The same things were measured in two ways. Each way mixes the same 12 hidden numbers, adds some noise and spreads widely along 7 directions of its own, which tell nothing about the thing.
In the rows, 128 means zero.
Some things both ways: the first way, then the second way.
[107 150  75 132 157 160 161 122 139 117 143  60 133 149 143  64 151 122
 148 133 114 112 131 125 118  69 164 136]
[ 23 126 202 175 177 147 178 130 107 141 136 138  75 112 122  91 119 139
 162 106  63  94 120]

[ 70 112  90 103 153 136 147  60 150 157 169  96 127 221 152  42 140 145
 171 147 118 118 176 170 127 100 158  75]
[ 83 128 139  53 160 147 108 130  73 106 153 154 145  49  96  94 131 123
 116  76 113 157 177]

[110 106 141 108 102 123  91 131  96 144 117 152 146  74 147 141  73 121
 138 127 122 145 133 135 103 142 164 148]
[111 126 138 149 139 117 128 123 124 132 116 134 151 155 131 145 139 154
 128 135  87 134 124]

[112 106 113 137 105 108 119 106 123 140 124 109 153 124 107 118  98 102
 144 141 110 112 151 129 130  98 126 133]
[139  74 136 144 133 120 130 134 103 119 153 141 149 165 123  91 108 147
 130 101 132 141 118]

[165 139 132 121  89 133 134 113 127 143 139 104 163 139 137 129 137 110
 128 138 119 136 120 127 111  90 104 155]
[186 160 149 109 138 146 114  68 161 126 127  88 106 104 146 115 118 136
  75 154 122 111 109]

[162 173 172 136  91 150 114 175 136  79 107  49 148  85 120 143 109 133
 104 131 123 171 116 133 110 101  87 151]
[ 59  97 116 160 131 126 149 159 135 152 135 148 138 162 116 119 151 121
 150 129 124 128 103]

[197 128 126 114 116 148 107 134 141  99  99 133 145  41 139 147 135 134
 125 130 135 157  75 139 136  88 111 181]
[ 97 122 168 118 130 222 117 112 107 114 124 164 102  54 166 142  89 142
 139 125 155  93 168]

[ 67  95 144 139 128 121  86 149 109 146 103 113 122 131 143 130  84 123
 146 140  73 120 174 137 100 148 118 106]
[102 120 157 149 162 126 123 108 114 133 128 128 109 131 106 151 175 134
 112 135 136 126 153]

[114 130 140 153 125 129 138 165 130 122  93 108 111  92 116 100 153  84
 128 114 134 125 132 154 123 120 151 152]
[140  88 121 176 102 124 138 137 162 128 165 159 127 162 146 119 115 126
 148 127 171 150 114]

[172 133 153 141 104 130  82 143 161 100  92 146 117  81 155 142 126 126
 124 126 145 157  92 167 130 120 114 144]
[130 157 142  88 149 145 139  99 149 135 115 106  84  98 141 111 126 143
 154 155 141  84 109]

[175 143 133 100 105 125 126 110 141 103 131 135 169 107 145 142 140 146
 110  99 155 153  79 138 117 118 122 150]
[197 168 147  93 146 160 140 113 120 118 103  96 104  95 170 117  85 103
 141 103 101  86 128]

[115 104 140 116 112 155  87 151 144 124  95 126 122 102 138 138 167 153
 159 137 127 172 100 178 119 161 142 126]
[114 149  77 100 160  86  91 172 130 133 137  95 144 147  99 120 159 139
 128 116 124 124  89]

[176 136 100 155  76 170 106  98 136 108 130 107 158 108 151 133 143  83
 128 126 156 131  82 189 141  17 180 203]
[153 112  64  63  99 119 131 125 128 154 144  79 156 129  94 108 128 136
 121 132 115 132 138]

[158  96 168 113 127 143  79 107 110 143  92 171 131 105 141 109 118 133
 112 151 118 129 116 173 136 118 142 102]
[119 120 122 115 115 134 101 135 150 124 128 157 179 126 143 169 157 145
 131 143 151 139 157]

[133 104 154 134 105 106 110 119 106 126 114 155 148 126 112 143 113 144
 135 125 134 134 121 158 114 141 106 121]
[193 128 162  91 175 145  90 137 116 141 160  99 128 135 133 116 135 111
 146  55 112 114 164]

[112 132 129 100 122 144  82  92 131 134 119 121 153 119 141 144 115 152
 141 118 123 150 112 144  71 134 121 120]
[171 125  91 144 112 138 134 155 128 134 103 101 137 122 121 138 125 104
 123 145 141 111 126]

[127 127 113 166 120 115 146 131 106  95 147  64 146 159 122 149 139 150
 158 139 119 122 132  84 124 141  93 129]
[113 157 131 131 103 137 123 169 144  91 137 148 119  90 137 125 100 125
 118 129 149 137  99]

[131 128 102 137 114 160 119  86 153 144 143 100 117 183 173  65 179 128
 116 136 127  85 119 162 106  78 115 116]
[165  92 131 149 127 142 107 158 121 129 172 127 164 161  83 126 163 120
 143 120 185 172 140]

[121 137  91 135  99 152 114 154 148 101 140  61 136 116 162 127 115 159
 149 134 126 145 117 126 105  96 110 155]
[100 124 132 108 144 168 108 127 102 134 131 120 117  90  98 130 154 124
 111 134 147 117 151]

[177 167 152 134 102 137 122 137 112  82 115 103 164  93  72 179 143 130
 149 153  96 176 101 118 100 146  82 162]
[152 117 110 128  81 156 121 196 124 126 120 143 135  86 134 106  72 119
 137 112 126 117 130]

[165 109 156 129 114 112  91 110 146  88 103 162 145 166 125 130 145 166
  90 110 131 129 110 189 137 136  69  84]
[163  80 112 137  99 126 113 173 158 150 153 124 159 207 137 123 151 122
 189 127 181 110 114]

[124 143 134 126  94 122 122 154 128 109 130  90 148 107 157 123 112 135
  93  99 129 115 117 107  92 130 100 145]
[148 106  29 158  92  81 160  84 163 143 134 115 150 159 145 121 111 142
 121 174 137 137  94]

[113  97 135 161 114 123  90 146 101 129 112 156  98  62 167 135  74 119
 176 147 151 147 127 152 133 132 191 157]
[165 169 148 102 148 140 132 145 107 126 107 121 128 142 136 126 106 133
 151 128 124 127  93]

[130  91  74 127 148 148 112 114 144 156 104 156 118 123 156  97 161 125
 159 121 142 115 110 176 116  78 159 140]
[176 142 135 128 126 153 124 122 110 123 121 121 106  90 130 102  90 125
 101 151 164 116 115]

[141 134 131 166 114 140 117 163 111 101 115 142 103 100 129 119 136 131
 148 149 114 126 112 153 108 134 123 157]
[163 130 134 119 126 151 107 131 128 153 148 122 116  99 126 107 113 133
 154 118 137 118 151]

[134 142 107 149 107 151 136 205 130  85 127 126 119 141 119 114 148 133
 172 156  91 169 135 178 127 138 147 154]
[ 92 133 141  52 149 129 106 151  82 163 144 110 119  75  75  69 128 139
 136  86  63 119 168]

[118  83 145 143 160 116  99  99  86 134  85 166 118  69  97 150 110 122
 175 141 128 140 134 149 132 145 139 133]
[152 130 131 123 107 141  98 141 148 134 142 157 136 149 172 136 106 139
 143 136 170 116 120]

[155 116 130 138  73 117 128 245 134 120  88 121 150  89 142 172 150 100
 114  87 133 161 111 136 111 137 116 189]
[ 97 114 112 148 138 154 177 133  89 108 162 121 107  64 101  89  69 128
 102 100 109 155 134]

[ 97  54 144 133 134 137  96 106  89 156  97 152 134 137 125 119 131 123
 136 140  95 105 147 189 143 108 135 112]
[103 119 174 193 129 160 131 134 112 109 127 169 113 125 157 134 108 130
 131 134 156 111 122]

[ 79 109 128 138 131 153  86 111 125 145 115  81  95  82 170 111 108 120
 157 143 124 129 148 135 109 118 141 141]
[195 123 138 135 124 176 154 106  79 135 123 130 144 149 130 117 116  92
 149 163 195 129 128]

[ 72 118 121 147 168 134 102   9  79 144 147  93 122 124 121 148  95 142
 203 150 127 123 153 107  77 131 121 124]
[ 95 105  65 119 108 142 141 172 102 153 176 130 165 130 107  97  93 141
 169 109 127 146 123]

Other things, the second way, with their names:
J745: [ 95 137 117 197 116 186 159 122 172 139 123 111 114 111 132 114 106 154
 125 209 157 110  45]
J297: [ 64 116 129 122 114 114 139 112 128 154 138 148 101  88 125  87 133 136
 154 138 105  95 159]
J144: [175 179 168 114 127  85 132 159 117  99  87 136 110 131 116 159 128 110
 100 128 111 151 124]
J592: [125 144 146 113 181  85 135 105  86 142 128 147 102 157 128  61 121 122
 141 110 105 126  88]
J779: [125 126 114 126 170 134 182 134 105 132 159  83 130 163 114 137 114 120
 153  83  96 138 114]
J914: [128  85 108 147  97 114 144 171 138 111 135 131 144 147 109 124 132 130
 145 130 156 136 119]
J82: [179 110 103 126 120 180 167 103 105 161 168 116 121  79 146  54  57  89
 157 105 138 103 150]
J420: [ 82 152 252 197 126 206 114 173 171  78 133 164  64  66 135 165 131 130
 121 128 153 125 120]
J262: [ 84  63  90 117 113 133 105 161 111 104 172 175 174  87  99 112 116 150
  99  84 141 185 164]
J286: [153 100 143 146 125 117 122 143 132 108 148 142 140 164 137 104 117 143
 142 124 166 134 103]
J829: [105  79 127 148 101 177 115 129 121 146 159 161 174 137 124 169 167 112
 139 125 162 143 200]
J826: [ 26  97  72 187  86  91 133 149 195 150 167 145 150 156 121 135 129 186
 107 161  95 150  94]
J744: [153 111 134 168 136 117 160 137 131 140 124 117 139 147 112 144 156 104
 139 129 130 134 153]
J719: [107 143  47  56 119  81 121 122 133 151 116 120 156 101 108  93 126 140
  94 143  75 142 113]
J598: [120 106 106  94 114 111 126 121 145 122 131 150 123 133 142 143 145 124
 135 129 167 122 146]
J540: [ 94 124  84  91 124  61 135 158  98 125 108 147 133 127 103  79 115 139
 119 126 101 135 101]
J176: [137  95  29  93 107  90 142 105 110 133 150 126 202 177 126 117 109 152
 115 139 128 174 103]
J69: [115 130 125 112 127  86 151 166 128 154 157 153 163 193 134 107 123 116
 173  96 100 152 112]
J795: [102 134 105 127  96 123 111 155 187 143 135 142 139 151 136 133 136 158
 150 168 148 127  88]
J762: [133 137 170  92 158 132 141 113 114 121 142 129 120 135 123  98 133 120
 139 116 136 133 114]
J519: [136 140 213 117 172 156  95 114  90 137 144 144 113 117  99 116 166 129
 139 118 143 136 168]
J901: [123 204 158 133 118  81 156 102 164 126  64 134  46 100 133  98 133 112
  90 210 123  97  66]
J145: [ 93 146 176 155 145 123  83 150 177 154 162 124 130 141 101 135 175 161
 110 118  73 149 122]
J549: [ 35  87 128 192 129 167 121 138 137 131 170 137 136 157 119 141 141 163
 117 131 129 130 107]
J940: [103  97 131 132 139 193 166 121 106 162 188 119 170 153 147 128  88 143
 189  77  75 136 160]
J726: [100 134 212 187 168 215 186 100 157 172 153  89  76 151 143 121 143 107
 184 136 116  75 105]
J653: [ 98 104 148 102 155 114  88 173 116 141 133 126 133 120  73  85 156 160
 126 119 118 130 118]
J575: [135  82  76 113 120 172 136  84 160 177 152  72 140 115 121 114 146 127
 125 151 142  90 155]
J715: [157  98  24  86  72 115 132 114 162 153 153 104 166 100 123 136 138 120
 154 147 161 119 182]
J557: [116 108  26  95  79  80 128 118 163 140 136 135 166 119 120 110 128 135
  87 177 152 141 119]
J193: [126 104 137  89 133 187 112 117 129 158 152 133 147 130 157 159 136 130
 174  94 136 109 184]
J288: [166 182 119 155 101 129 140 165 166 109  89 133  97 123 161 163 118  78
 117 164 175 104  90]
J866: [165  86 135 148 109 205 113 148 101 142 166 127 142 108 103 123 130  97
 136 110 179 143 172]
J947: [ 94 137 136 154 121 140 139 143 129 124 153 151 140 121 143 128 114 120
 138 113 114 133 132]
J541: [ 89 163 248 171 156 176 136 142 132 152 129 150  73 104 110 108 154 113
 151 134 103 113 134]
J199: [210 143 176 170  97 145 114 140 131 118  86 150 117 135 131 138 139 100
 113 189 201 124 119]
J386: [148 145 194 152 139 125 140 133 133 125 124 153  83 119 159 120 103 121
 159 103 114 112 144]
J66: [ 76 107  45 108 118 121 169 136 160 145 163  90 149 104 104 111 125 127
 122 130 102 124 123]
J966: [136  98 118 121 128 111 173 137  72 101 103 138 116  85 114  84  93 108
 130 107 129 114 151]
J579: [153 139 104 113 132 146 139 152 138 109 146  90 147 137 113 156 130 122
 131 122 143 152 108]
J864: [144 135 135 118 138 130 158  89  97 119 123 132 108  62 117 101 116 104
 119 119 117 124 170]
J609: [119 105 120 131 113 223 152 141 105 118 131 101 123  56 110 151 111 112
 129 130 153 113 170]
J59: [122 115 101  98 135 176 106  99 142 144 158  97 118  84 128 112 128 133
 110 138 159  99 140]
J453: [157 163 137 105 151 123 137 122 150 132 121  99 112 136 133 135 139 109
 137 116 100 120 118]
J432: [152 181 161 150 126 122 111 128 176 128 105 111 108 143 158 163 143 128
  99 155 112 100 102]
J86: [ 93 126 153 196 156  81 141 142 121 101 129 175 119 144 118 124 143 125
 126 118 125 162 105]
J827: [181 127 132 112 166 119 122 125 149 142 151  79 171 190 112 145 183 122
 161 126 143 132 128]
J141: [146 159  74  99  93  69 136 165 140 120 101 132 143 126 120 110  98 139
 118 158 121 147  82]
J702: [197 155 164 103 115 174 124 176  82 132  98 126 139 124 114 122 109 104
 146 142 158 128 122]
J138: [151 163 136 113  96 105 129  78 161 126  94 164 122  96 138 108 144 117
  89 203 154 130 119]
J350: [139 132 132  51 172 149 107 140 113 114 166  91 135 109  98 138 152 127
 131  82 155 134 158]
J405: [118 160  89  60 180  26 101 155 119 151 119 103 133 163  78  95 153 162
 124 101  56 150  85]
J338: [119 154 147 160 134 127 132 141 173 138 157 124  93 130 140  88 107 130
 125 130 122 117  69]

Some of these things the first way, each followed by its name:
[189 158  94 135 125 165 131 193 163  78 131 123 106 118 188  89 161 155
 132 143 128 151  91 147 128 109 138 152]
J702
[136 179 163 100 159 135 120 111 128 131 103  91 146  98 117 165 151  84
 144 132  67 168 132  68  75 177 117 138]
J144
[109 144 138 180 134  87 145 182  88  85 121 101 125 103 102 144  88 123
 143 129  97 114 151  67 103 174 101 139]
J386
[157  70 151 118 106 117  48 118 158 156  52 190 135  63 152 184 141 107
 139  93 182 173  87 197 139 126 154 145]
J350
[156 134 125 125  98 127  99 164 152  88  97 126 153  90 125 146 107 129
 122 111 134 167 110 164 126 106 124 151]
J540
[105 118 169 154 162 128 139 147  87 116 100 125 104 126 116  90 121 109
 149 136 131 142 161 170 144 137 183 111]
J69
[104  97 123 184  74 147 118 184  96 114 130 109 116 139 143 119 126 121
 145 140 120 113 140 193 127  96 134 168]
J866
[117 138  68 123 158 109 158 132 148 103 151  84 149 204 149  69 111 185
 126 111 131 105 149 104 104  97 101  75]
J557
[169 121 141  88 138 115 119 115 142 102 119 181 145 119 159 107 115 169
  98  89 164 149 102 174 128 120 122 113]
J193
[104 126 142 162 129 138 140 126 100 119 128  93 115 150 109  96 133 139
 148 147 116 113 149 157 105 115 101 121]
J82
[158 106 124 130 102 132  91 114 127 144 135 137 132 169 187 121 109 179
 125 134 147 120 119 151  96  99  77 107]
J745
[111 109 111 152 168 153 124  99 113 123 112 111 128 145 159 104 147 138
 142 104 161 109 106 168 119  72 180 123]
J288
[177 169 142 153  78 134 134 184  85 109 128 102 147  78 114 169 108 119
 148 147 124 161 111  87  74 140 105 192]
J145
[ 81  78 116 115 118 125 122 119 105 150 133 105 155 154 134 140 121 144
 162 121 110 138 161 151 115 126 119 127]
J549
[109 152 109 117 129 129 122 165 142 123 120 104 113  90 150  94  95 130
 148 118 148 160 148 123  87 138 155 136]
J138
[233 202 208 134  59 163  67 106 137  93  94  88 164  12 110 209 112  82
 105 161 108 186  61 119  93  89  71 210]
J405
[142 147 103 116 118 152 136 144 165 107 127  59 140 117 131 123 172 152
 154 137 118 158 106 119 108 113  88 149]
J59
[108 164 115 117 172 152 137 135 156 122 110  90 118 157 144 102 159 115
 150 111 109 155 146 148  83 121 138 118]
J901
[ 98 127 149 118 114 115 105 146 124 140 107 100 136 108 145 122 104 126
 104 104 122 120 141 110  81 149 107 119]
J86
[167 177 141  99 127 133 144 100 157 104 141  47 182 201 129 130 161 165
 104 116 113 148 117  96  87 119  47  88]
J66
[181 135  98 169  75 136 124 210 142  77 142 107 114 130 188 101 127 162
  93 133 127  98 104 121 124  96  70 155]
J519
[106 117 111 120 105 117  91 127 160 117 101 107 160 116 123 126 111 113
 112 108 112 126 128 146 120 108 131 123]
J966
[124 120 110 156 120  88 107  45 119 120 141  79 158 142 111 148  86 139
 135 140 114  85 141  62 108 112  49 105]
J286
[131 132 127 168  89 113 118 156 137 106 122  75 124  90 150 127  86 108
 142 126 167 142 135 126 138  94 140 162]
J762
[133 116 102 172  77  94 129 145 106 115 144  97 159 146 121 117  52 136
 131 143 129  98 151 113 125  73 101 134]
J262
[159 148 127 125 141 135 121 109 136 111 125 133 137 148 141 117 145 131
 133 135 113 135 116 133 111 125 125 117]
J141
